The same things were measured in two ways. Each way mixes the same 9 hidden numbers, adds some noise and spreads widely along 5 directions of its own, which tell nothing about the thing.
In the rows, 128 means zero.
Some things both ways: the first way, then the second way.
[139  98  78 114 160 105 192 116 129 125 103 162 101 117 131 152 108 117
 140 152 102 126  93]
[133 110 129  90 128 111 124 150 128 131 137 124 118 128 116 124 137 122
 112 120]

[119 129 101 172 154 187 124 111 143 147 169 110 145 177 133 184 122 134
 191 124 126  89  97]
[105 118  83 102 129 139 140 159 141 120 157 153 121 146  95 102 101  86
  93  95]

[169  85 115 146 133 110 197 149 101 134 100 113 130  88 117 154 137 117
 105 156 137 134 144]
[129 128 122 118 144 133  89 131 105 110 155 150 143 114 141 101 117 145
 142 111]

[152 104 175 154  36 197  70 198 157 139 168 150 133 153 122 109 165  80
 111 126 118 154 156]
[145 128 137  76 123  97 121 109 183 148  94 153 133 113  88 131 175 117
 161 154]

[107 154 125  99 154 133 108 128 160 108 146 146 103 165 116 170 149 134
 188 112 117 118 109]
[136 139 122 102 125 138  87 106  89 143  96 144 144 113 129 105 180 132
 122 111]

[122 174 169 122 115 136 121 128 155  55 119 106 142 152 181 133 194 129
 102  68 135 140 112]
[115  68 159  90 119 132 142 146 100  93 126  96 111 157 135 135 131 129
 106  62]

[128  84 116 115 146 152 142 114 158 150 128 162  98 172 103 162 104 140
 157 152 114  86 142]
[138 167 109 159 101 120 103  71 126 165 101 138 146 111 125 140 133 149
 150 146]

[ 83 104  89 104 185 149 157  69 170  86 130 106  98 147 138 184 116 158
 160 146 141 103 111]
[152 109  98 144  87 133 107 115 162 139 136 140 148 118 148 149 126  98
 157  78]

[162  75 110 110 120 142 202 120 137  95  91 158 111 137 167 118 111 111
  80 152 115 139 115]
[127 127  96 131 108 149 113 123  93 142 121 141 122 171 160  94 119 100
 103 105]

[128 151 104 148  97 103  96 147 180 119 120 178 101 164 181 114 146  81
 124  63 112 157  80]
[144 138 136  66 136 112 130 100  68 190 119  83 157  68  45 114 177 180
 131 145]

[147 189 171 101 114  69 149 120 112  87 110 168 101 124 137 123 167 112
 141  89  91 171  69]
[146 155 124 109 105 114 135 112 138 189 128  88 116 128 136 117 120 158
 133 137]

[137 153 149  94 114  74 168 155 125  80  89 147 134  86 144 150 191 102
 112 104  93 171 126]
[ 97 103 100 131 106 143 102 171  96  65 125 184 122 151 155  95 161  55
  84  47]

[155 126 133 155 143  93 157 135 105 143  97 132  90 127 113 173  99 120
 147 113 151 135 139]
[100 166 124 183 102 128 171 118 161  75 148 173 147 174 121 174 113 112
 184 179]

[142 123 157 178 104 118 183 110  91 107 103  66 162  80 158 151 171 120
  77 125 140 151 135]
[105 169 153 169 125 143 146 152  91  89 150 137 153 145 170 129 131 165
 109 142]

[134 149 174 196 113 116 112 179 105 188  99 142 180 110 100 165 120 130
 106  80  80  72 171]
[ 78 147 108 154  61  97 189 119 144 147 124 130 104 126  70 152 149 109
 143 104]

[127 146 131 145 164 106 194  88  96 104 121  90 149 112 113 171 138 159
 160 129 130 119  87]
[123 112 154 156 113  99 176 172 180  93 162 110 106 164 153 159  70 131
 101 154]

[102 129 112 106 162 155 135 102 163  95 140 128 113 161 146 170 138 140
 156 126 121 103 108]
[124  81 121  81 100 110 139 143 181 124 115 134 103 136  98 140 151  81
 124  69]

[149 130 128 149 120 151 127 164 137 129 106 134 127 153 133 140 140 119
 126 104 130 120 123]
[102  80 126  83 131 113 135 153 104  93 149 125  95 158 104 127 102 112
 117  93]

[169 146 190 104  96  42 210 111  86  89  66 156 110  98 145 134 170 108
  96 115  99 184 118]
[116 159 135 142 105 128 141 126 131 108 118 128 128 155 129 141 127 140
 121 139]

[120 104 123 114 130 101 151 135 137 148  84 161  91 110 102 173 126 118
 141 141  99 135 155]
[109 163  99 195  52  84 150 126 190  89 123 176 128 128 108 184 159  72
 171 148]

[180 137 135 131 128  50 183 167 106 122  83 183 112 100 133 136 112  96
 100 100 105 142 120]
[ 97 138 108 166  95 140 161 132 132 117 146 156 136 171 138 128 112  99
 139 122]

[142  75  79 118 178 137 126 148 163 173 156 216 105 157 128 171  64 102
 137 142  75  45 143]
[141 111 148 141 103 148 152 109 153 155 158  92 145 139 173 174  96 167
 164  75]

[138 140 157 118 119 119 135 111 129 130 152 151 136 148 141 161 178 107
 148 120  80 122 115]
[ 99 170 116 175  86 120 163 151 169 120 127 149 121 139 148 131 120 124
 102 103]

[106 108  97 114 114 138 117  68 193 106 148 174  71 180 197 122 124  93
 126 120 107 144  78]
[139  99 138 159 116 176 151 140 100 107 186 106 153 173 195 187  62 156
 100  86]

Other things, the second way, with their names:
j_643: [158 166 139  84 174 134  50 118  73 135 134 124 132 124 164  84 127 182
 126 161]
j_457: [100 109 101 111 103 129 124 130 139 138 136 147 111 115 117 118 132 105
 127  33]
j_751: [139 160 170 117  99 118 147 148 180  94 102 108 151 120 136 160 207 147
 139 109]
j_699: [ 90 109  73 158 102 141 135 107 119 133 147 191 133 158 108 128  88  71
 152 100]
j_336: [129 152 119 112 123 132 110 130 124 109 139 125 132 134 125 117 136 137
 156 119]
j_183: [115  77 124 132  82 121 142 112  69 117 124 108 121 121 100 180 147 114
 106  70]
j_135: [109 209 129 131  80  86 134 114 125 171 111 109  97 112 123 138 183 161
 125 146]
j_53: [112 157 164 119 124  75 117 155 141  84 124 125 102 117 122 128 159 155
 140 159]
j_935: [149 174 139 145  96 103 137 119 182 123 152 115 142 143 143 184 137 146
 203 177]
j_451: [120 168 111 154  96 140 121 144 140 119 120 201 136 195 189 125 172  70
 144 138]
j_104: [ 73 104 110 206  90 149 163 125 115  86 144 209 134 207 164 171  89  74
 129 114]
j_757: [113 176 133 149 116 122 143 124 135 131 114 161 148 147 131 120 153 131
 138 170]
j_372: [118 222 133 163  85  78 146 152 186 131  88 137 128 111 128  86 190 124
 120 178]
j_915: [ 80 120 116 138  98 122 139 183  81  82 139 134  81 182 169  84 128  91
  65  76]
j_262: [131 158 115 124 108 143  98 127  63 173 129 112 141 100 162  89 166 151
 101  75]
j_752: [132 132 133 129  71  83 179 145 197 115 109 110 113 142  91 166 153 101
 132 157]
j_497: [129 113 130  97 137 169 140 140 103 122 137 143 157 167 129 137 145 118
  90 115]
j_577: [113 137  95 107 133 107  83 103 119 103 124 181 140  87  64 114 161 108
 183 118]
j_673: [128 124 117 133  82 100 163 134 161 155 108 133 134 124  95 144 160  91
 105 129]
j_213: [102 162 100 100 110 119 118 104 126 154 107 169 136 107  80 112 199 106
 166 114]
j_5: [ 94 124 154 118 128  80 125 108  69 123 106 130 115 100  71 135 158 163
 113 152]
j_919: [127 107 104 141  93  83 121 124 130  99 130 139 111 134  89 156 123  87
 138 156]
j_63: [ 94  58 152 132  87  68 195 153 194  89 131 127  89 156  90 189 113  92
 144 116]
j_904: [113  90 152 127 112  81 168 149 211 101 173 120 105 131 114 169  80 131
 180 116]
j_12: [135 112 137 131 111 100 145 131 145 131 146 115 124 137 119 144  96 139
 140 154]
j_215: [127 129 147 130 116 133 144 128 102 110 118 122 125 171 143 150 127 140
  97 156]
j_931: [163 135 116 141  93 131 143 116 137 191 147  87 151 101 141 139 111 156
 132 109]
j_259: [138 198  91 168  52  78 165  99 164 190  86 129 144  95  59 124 179 101
 149 195]
j_602: [ 98  79 160  82 138  65 133 165 120  75 133 153  92 140  81 161 156 108
 102 156]
j_687: [128  94 174  32 163 111 123 159 121  90 130 122 111 153 106 134 161 139
 124 144]
j_155: [ 97  89  78 119  94  73 141 131 213 112 147 157  84 100  55 135 102  71
 177  68]
j_727: [ 83 184  97 128  84  91 108 116  55 180 114 141  95  97 105  95 196 126
 116 107]
j_470: [131 137  94  89 107  99  86 104 111 171 125 128 100 109 108 115 148 118
 141 113]
j_922: [136 137 143 129 145 161  85 114  50 112 174 102 138 135 183 149  99 192
 127 101]
j_177: [110 153  85 140  78  87 111  90 138 171 134 137  90 106 106 145 122 122
 161 103]
j_709: [146  62 143  52 159 131 103 139 129  96 150 108 120 139 120 142 110 136
 130  84]
j_794: [123 115 114 119  86  73 108 140 140 106 113 143  97 122 118 124 172  84
 151 116]
j_121: [138  92 159  99 115 139 173 133 160 114 132  90 132 137 111 193 124 146
  92  86]
j_772: [120 105 138 129 106 111 121 127 135 110 142 147 106 164 159 158 126 113
 160 124]
j_278: [106  55 139 117 112 130 162 132 168  85 167 143 145 119 103 194 118 115
 171  39]
j_777: [136 159 144 147 103  83 135 125 121 150 122 109 134 116 124 131 140 151
 126 190]
j_707: [115 125  91 139  57  94 151 150 179 148 104 152 122 103  99 115 180  57
 124  77]

Some of these things the first way, each followed by its name:
[125 150 159 146 105  83 180 147 105 103  46 104 127  83  90 142 149 154
 121 107 137 169 136]  j_919
[110  93 114 115 158 166 187  56 115  61 112  70  77 104 154 152 120 143
 117 175 173 159  95]  j_451
[145 128 134 155 111 130 140 149 131 120 115 129 131 130 121 133 134 128
 122 111 135 136 118]  j_12
[146 114 125 139 122 114 130 173 150 136 107 165 128 136 126 133 123 121
 105 104 113 105 143]  j_63
[114 105 115 139 145 148 178 106 129 121 102 129 135 127 133 175 109 136
 134 142 100 111 127]  j_752
[131 107 125 131 129 134 132 147 119 154 107 156  80 116 106 168 111 102
 146 144 109 135 142]  j_935
[182  74 116 139 140  78 209 160  99 160  70 138 134  88 105 159 133 121
 100 152 116 110 163]  j_155
[117 118 136 125 122 108 151  97 153 131 136 178 127 143 154 161 118 108
 126 120  65 115 124]  j_121
[118 129  95 112 167 114 139 140 152 132 128 176 127 127 140 167 133 112
 145 117  70  93 107]  j_262
[115  56  79 106 211 143 214  97 120 141 113 138 132  97 141 231  93 126
 131 189  73  61 169]  j_751
[113 129 124 147 165 133 150  86 120 113 117  76 106 129 142 173 135 144
 137 127 155 119 113]  j_213
[135 117  95  82 186  89 175 178 128 122  68 170 105 100  86 177 122 136
 154 133  98 103 139]  j_794
[112  82  98 185 116 231  97 156 166 169 154 114 152 164 112 154 117 134
 142 145 126  77 142]  j_777
[113 100 123 175 105 203  68 130 186 138 166 111 110 195 133 128 110 135
 128 111 175  97 135]  j_104
[151 120 110  98 164  71 218 109 105  89  84 135  98 101 129 159 123 131
 133 143 128 147 102]  j_709
[131 176 168 161 122 136 106 152 114 121 149 104 143 137  97 170 151 134
 171  93 136 126 122]  j_757
[155 123 119 111 161  98 190 128 102 120  87 136  95 117 132 175 130 115
 139 135 123 133 121]  j_336
[135  80  60 133 159 126 150 158 164 174 138 229 125 140 130 163  60  95
 141 136  55  71 121]  j_931
[173 126 120  92 166  69 239 140  93  97  51 159 136  83 151 150 152 119
  93 127  84 128 111]  j_915
[127  63 108 138 147 171 167  83 140 127 134 102 136 133 163 155 138 131
  94 163 125  88 140]  j_457
[124 126 145 132 121 145 124 148 123 147 108 144 115 125  87 144 138 138
 148 131 103 117 126]  j_470
